The rows are grouped in 3 ways, from coarse to fine. Each group lies inside one group of the grouping before and may be the whole of it. The rows also spread widely along 13 directions, which tell nothing about the answers.
In the rows, 128 means zero.
Some rows, each with its group in each grouping after it:
[109 125 131 149 140 154 133 102 104 154 168 121 127 143 168 122  97 158
  89 149 154 159 141] -> niz doli k_36
[107 137 128 111 144 111 151 112 134 133 112 160 117  94 114 140 104 142
 123 100 101  88 180] -> niz gavaf k_578
[144 156 117 117 106  82 131  81  79 186 129 142 121 145 114 170 121 125
 121 141 125 167 115] -> kizez daso k_820
[ 88 124  72 101  60 113 168  99 170 119 148 154 164 110  94  94 143 163
  97 138  92  97 120] -> kizez fifo k_628
[145  94 151 133 135 169  87 123 156 100 125 125 159 181 165 136 170 113
 133 129 103 102 115] -> fada Pegeb k_627
[132 100 108 134 103  43 194  45  75 171 171 150 128  96 150 120  52 139
  98 135 106  96 155] -> niz Sugis k_635
[154 149  91 149 150 115 106 109 141 199 142 169 137 103  65 179  63  93
 102 152 113 165 170] -> kizez fifo k_234
[161 117 137  95 122 136 161  78 144 114 141 145 168  72 156 108 141 157
 135 130 146  96 147] -> niz romi k_936
[113 128  95 114 126 156 123  99 125 109  79 109 148 125  95 148  70 160
 110  89 128 158 132] -> fada Buvum k_55
[133 124 156 157 143 133 150 138 160 131 160 158 112 109 136 110 102 149
 145 157 163 109 135] -> kizez daso k_759
[162 144 175 116  95  38 200 103 129 177 139 196 113  93 157  87 137 147
 129 144 125  49 161] -> kizez fosag k_673
[192  98 117  94 117 150  89  82 137  83  69  96 159 121 105 167 139 125
 147  83 141 136 100] -> fada Buvum k_91
[133 133 120 135 126  65 154 128 155 130  93 160 143 126  29 173  62 100
 109  84  91 102 187] -> kizez noka k_298
[163 146 171 111  98 123  97 110 156 102 111 114 154 102 113 152 126 153
 158 136 181 103 112] -> fada muvip k_639
[144 116 105 115 126 142 132 122 135 143 107 157 155 120 145  81  87 130
 191 143  85 142 102] -> niz Sugis k_452
[112 139 160 147 106 117 110 113 150 105 155 124 168 184 114 176 155 125
 134 140 132 107 131] -> fada muvip k_599
[190 127 158  87  82  85 104  99 135 119  81 110 147  88 113 122  99 150
 162 125 156  95 103] -> kizez fifo k_624
[123 159 131 119 124  93 139 108 145 134 171 201 157 129 109 164 151 104
 231 166 101 114 127] -> niz doli k_724
[124  89 123 157 119 123 144 133 114 119 104 118  92 174 152 106  85 150
 166 112 123 142  77] -> fada Buvum k_565
[195  95 138 141 165 123 121 137 136 164  98 159  86 134 142 123 128  92
 139 122 108 124 117] -> kizez daso k_865
[126 143 139 121 121 101 104 124  92 184 108 136 104 174 163 137 139 122
 149 137  91 134 108] -> niz gavaf k_85
[ 95 128 110 173 157 185 130 154 190 136 185 155 142 136 107 136 126 138
 108 154 137 150 150] -> niz romi k_915
[170 159 175 115 129 100 146 118 137 136  71 123 166 119  85 139  99 137
 105  82 142 126 176] -> niz Sugis k_928
[119 117 113 143 126 105 121 124 115 154 120 127  82 167 102 173 112 123
 103 111 127 142 127] -> kizez fosag k_151
[116 148 127 125  74  82 107  82  92 154 150 107 161 147 123 163  90 140
 136 156 130 145 112] -> niz gavaf k_840
[ 99 150  86 139  80 111 132 114 153 177 137 128 117 117  82 144  94 163
  36 128 127 124 140] -> fada Buvum k_55
[123 122 154 175 130  99 156 162 151 140 134 141 127 192  99 127 112 114
 105 106 107 120 150] -> niz doli k_724
[192 127 155 138 117 122  68 148 155 190  93 127  88 108 156 110 104 137
 117 146 133  94 100] -> fada Buvum k_91
[149 148 113 122 143  98 115  85 104 181 147 159 113  87 107 185  78 116
 144 143 137 142 151] -> niz doli k_724
[118 163 137 154 142  87 157 117 119 158 128 162  65 112  87 186  83 150
 153 113 170 141 148] -> fada Buvum k_565
[124  96 153 120 119 115 143  79 109 139 156 122 102 127 201 109 141 166
  46 136 153  66 158] -> kizez fosag k_151
[ 89 112  71 124  57  78 169 151 133 172 115 128  20  90 103  85  76 193
 111 130 133 109  53] -> kizez daso k_865
[121 127 132  68 121  88 151  95 163  83  80 163 158  86  82 150 128 127
 126  78  82  29 186] -> kizez noka k_298
[171 108 104 122 145 135 105  90 105 152 114 135 149 109 124 141  61 111
 137 141 116 159 122] -> kizez daso k_820
[212  96 153 135 126 123 128 159 158 131  61 125 105 114 120  76  90 137
 155 104 145 130  97] -> kizez fifo k_624
[ 64 132 124 164 186 152 103  72  67 167 193 137  94 167 173 189  89 139
  90 164 156 175 169] -> kizez fifo k_624
[133 108 173 143 153 126 168 139 135 123 126 150  73 144 170  99 158 154
 123 115 149  94 131] -> kizez daso k_820
[111 159 182 126  88 112 148 114 136 113 132  99 203 162 120 125 124 169
  92 122 155 114 154] -> niz romi k_915
[160 143 116 142 127 115 149  97 126 153 137 158 104 138 107 175 158 129
 139 124 154 169 117] -> fada Buvum k_55
[181 165 185 105 135 131 103  89 172 114 138 167 193 119 126 182 209 108
 149 140 143  82 171] -> fada muvip k_599
[212 126 138 127  88 130 132  95 134 157 135 116 155 103 128 113 122 155
  84 149 193 157 118] -> kizez fosag k_151
[123 149 154 132 106 102 136 130 123 160  98 124  83 170 139 135 156 162
  86 102 136 113 123] -> fada Buvum k_55

New rows. What belongs after each?
[108 127  89 116 109 140 120  89 122 139 126 136 142 104 113 153  75 150
 114 129 115 136 129] -> fada Pegeb k_627
[129 122 125 145 152 159 154  94 146  98 170 148 146 124 104 168 130 142
 118 130 186 159 163] -> kizez fosag k_151
[185 162 158  89 156 151 111 108 135 138  79 169 158 121 128 152 163 117
 172 120 135 146 151] -> kizez fosag k_151
[128 102  92 128 124 155 124 100 150 111 171 138  97 134 122 160 191 136
 162 138 156 153  84] -> niz Sugis k_452
[168 152 151  95  99 116  90 127 126 146  68 125 137 127 124 119 114 144
 181 134 135 142  88] -> kizez fifo k_624
[145 140 127 121 132 141 153 126 135 147 127 160 111 129 134 119 159 145
 150 125 140 151 118] -> niz doli k_724
[109 151 180 160 125  78  83 108 112 158 158 132 134 178 129 207  97 109
 118 152 123  95 159] -> fada Pegeb k_627
[154 138 216 118 119 111 106  93 114  96 116  98 179 129 144 142  81 156
 135 136 196 107 157] -> kizez fosag k_673
[146 148 104 141 115 170  99 150 197 132 125 144 110 130  67 167 168 140
 146 128 162 165  92] -> fada Buvum k_565
[144 101 116 126 149  90 152  80  71 149  97 122  82 112 121 158  59 133
 101  90 135 141 143] -> kizez daso k_820
[168 124 139 132 135 173 113 124 140 155 143 142  97 140 178 110 190 144
 130 163 167 158  81] -> kizez daso k_865
[154 130 147 144  87  66  95 124  91 163  97 101 148 163  98 144   8 121
 160 144 130 159 101] -> kizez fosag k_673
[170 130 125 131 109 121 120 109 147 176 139 164 117 135 157 126 186 122
 116 147 110 108 111] -> fada Buvum k_91
[120 146 129 145 124 177  92 114 168 110 191 139 173 130 114 159 134 138
 160 194 178 164 106] -> kizez daso k_865
[114 132 177  90 130  77 119  95  96  88  62  92 140 114 109 169  58 150
 134  65 127  71 178] -> niz gavaf k_578
[188 100 197 147 114  22 187 113 100 165 133 165  81 135 187  91 107 128
 152 139 133  54 134] -> kizez fosag k_151
[176 149 185 143 160 104 159 115 119 148 126 184 137 139 149 124 125 120
 192 143 145 141 151] -> kizez fifo k_624
[173 125 148  95 138 146 157 116 143 132  86 135 127  80 150  96 145 164
 125  98 152 111 140] -> niz romi k_915
[142 108 166 133 146 102 164  93  80  97 101 113 132 153 134 143  82 141
 143  94 155 143 135] -> kizez daso k_820
[158 145 105 151 110 104 133 115 127 184 122 156 124 139  96 151  93 122
 133 135 117 167 116] -> fada Buvum k_565
[142 144 106 106 119 108 156  86 104 165  99 155  83 101 130 145 130 157
 131 108 139 142 118] -> fada Buvum k_55
[133 159 107 106 124 101 126 131 118 221  82 172  76 139 112 141 145 118
  94 114  79 132 142] -> kizez fosag k_673
[126 157 133  95 114 141 127 132 115 128  61 115 150 190 113 145 177 136
 158  86 109 175 100] -> niz romi k_915
[114 116 136 149 126  90 164  83 128 124 181 178 207 171 137 131 103  97
 125 159  71  97 177] -> kizez noka k_298
[106 129 148 146 116  99 107 114 120 153 176 137 145 161 165 140 112 123
 162 179 109 102 116] -> niz romi k_915
[189 134 182 147 125 108 134 108 119 153 120 138 147 147 148 140 119 127
 113 128 148 127 146] -> fada Pegeb k_627
[160 165 155  78 112  50 178  61  77 177  81 172  99 102 155 144 150 148
 139  97 115  85 152] -> fada Buvum k_565
[154 105 129  79 101  92 113  85  78 150  67  90  95 127 161 125 119 150
  84  81 116  95 114] -> niz doli k_724
[129 133 106 130 167 161 104 110 141 174 146 183 119 140 150 140 167 107
 126 158  98 145 141] -> kizez fifo k_628
[186  99  49  81  91 118  89  54 114 134 114 106 140  63  84 179  92 121
 169 130 131 163  70] -> niz Sugis k_928
[152  96 110 138 136 133 148  91 127 136 149 148 127 120 127 135 114 127
 113 130 144 141 139] -> kizez fosag k_673
[161 150 158 125 167 133 121 121 114 157  93 153 125 124 129 147  97 121
 152 124 138 152 148] -> kizez daso k_759
[200 105 149 115 117  91 172 116 113 131  53 113 108 114 108 108  96 143
  99  68 150 130 123] -> kizez daso k_865
[225 155 135 147 121 190 154 176 220 148  81 168 189 120  61  95 156 128
 100 106 138 184 141] -> fada Pegeb k_627
[126 126  94 106 139 163 109  97 127 130 113 148  99  95 147 140 117 157
 182 138 139 147  93] -> fada Buvum k_55
[108 153 154 124 114 105 108 118 144 112 137 143 151 139  87 179 104 128
 179 144 145 120 137] -> kizez fosag k_673
[124 146 144 136 104 133  90 129 149 162 130 132 122 165 150 134 156 143
 109 149 122 110 109] -> fada Buvum k_565
[182 140 159 143 149 140 119 124 190 139 139 181 154  80 123 129 119 124
 148 148 141  90 165] -> fada Buvum k_91
[148 117 117 112 103 115 131  71 103 137 154 118 137 108 146 140 120 148
 125 144 155 135 112] -> niz doli k_36
[136 117 137 144  79  53 176 109 161 102 142 149 140  98  81 131  68 150
 168 123 137  67 126] -> fada Buvum k_565
[164 138 142 136 160 132 146 110 163 154 140 154 129  69  89 149  99 139
  45 104 164 108 210] -> niz doli k_724
[112 199 142 110 102 138 127 120 141 130 119 139 183 137  68 162 131 156
 141 140 158 176 132] -> kizez daso k_820
[172 160 182 115  88  45 114 116 145 148 133 161 147 144 104 167 175 101
 176 153 116  75 116] -> kizez daso k_820
[177 153 150 115  71  83 110  95 107 172 139 118 141 123 143 134 129 145
 169 173 161 145  73] -> niz Sugis k_928
[184 121 152 126 142 149  47 116 151 143 111 124 128 134 131 187 146 101
 124 132 133 113 126] -> fada Pegeb k_627
[ 94 127 112 126 100 143 148 134 169  72 103 133 147 162  81 141 152 152
 168  93 118 131 101] -> fada Buvum k_91
[ 79 124 113 159 156 159 106 161 157 146 128 145  96 199  96 165 145 111
  93 114 102 147 147] -> kizez fosag k_673
[130 139 160  97 143 144 110 142 199  91 107 174 142 128 106 148 200 118
 174 115 113  69 150] -> kizez fosag k_673
[170 134 140 129 149 142 158 116 155 148 152 163  66  75 135 141 193 157
 113 120 189 121 148] -> niz gavaf k_578
[125 132  73 128  88 129 158 103 136 163 133 146  93  76 110 112  80 184
 122 140 153 150  95] -> fada Buvum k_565
[180 116 187 202 126  64 216  80 107 156 188 142 131 135 150 124  77 151
  54 131 198 114 188] -> fada Buvum k_565
[107 115  64 143 114 154 106 101 124 157 180 128 127 125 115 149  83 138
 120 165 134 180 100] -> niz doli k_724
[125 157 129 117  57 119  83 118 180 136 126 118 196 122  91 135 109 150
 104 154 119  92 117] -> fada Buvum k_91
[161 128 139 106 134 113 166 121 134 130  93 170  91 121 132 122 167 136
 153 102 130 115 127] -> kizez noka k_298
[ 93 130 132 128 163 205 123 153 186 148 150 167  65  86 180  83 165 181
  89 159 155  89 135] -> kizez daso k_865
[117 157 142 110 144 185 120 139 148 132  95 147 170 108 136  87  78 165
 142 145 127 146 138] -> kizez daso k_820
[ 94 149 144 118  77  92 159 101 105 130 107 127 146 188 143 127 153 159
 129 109 107 117 110] -> fada Buvum k_91
[ 85 207 159 140 147 114 131 151 146 184 144 209 116 168 116 153 164 126
 176 165 107 142 156] -> kizez fifo k_624
[147 143 164 170 101 131 123 194 213 119 119 138 170 158  49 115  92 130
 139 135 147 134 132] -> kizez fosag k_673
[167 108 109 121 137 146 191  71 123 104 133 155 190 119 122 125 141 126
 141 101 122 162 158] -> niz gavaf k_840
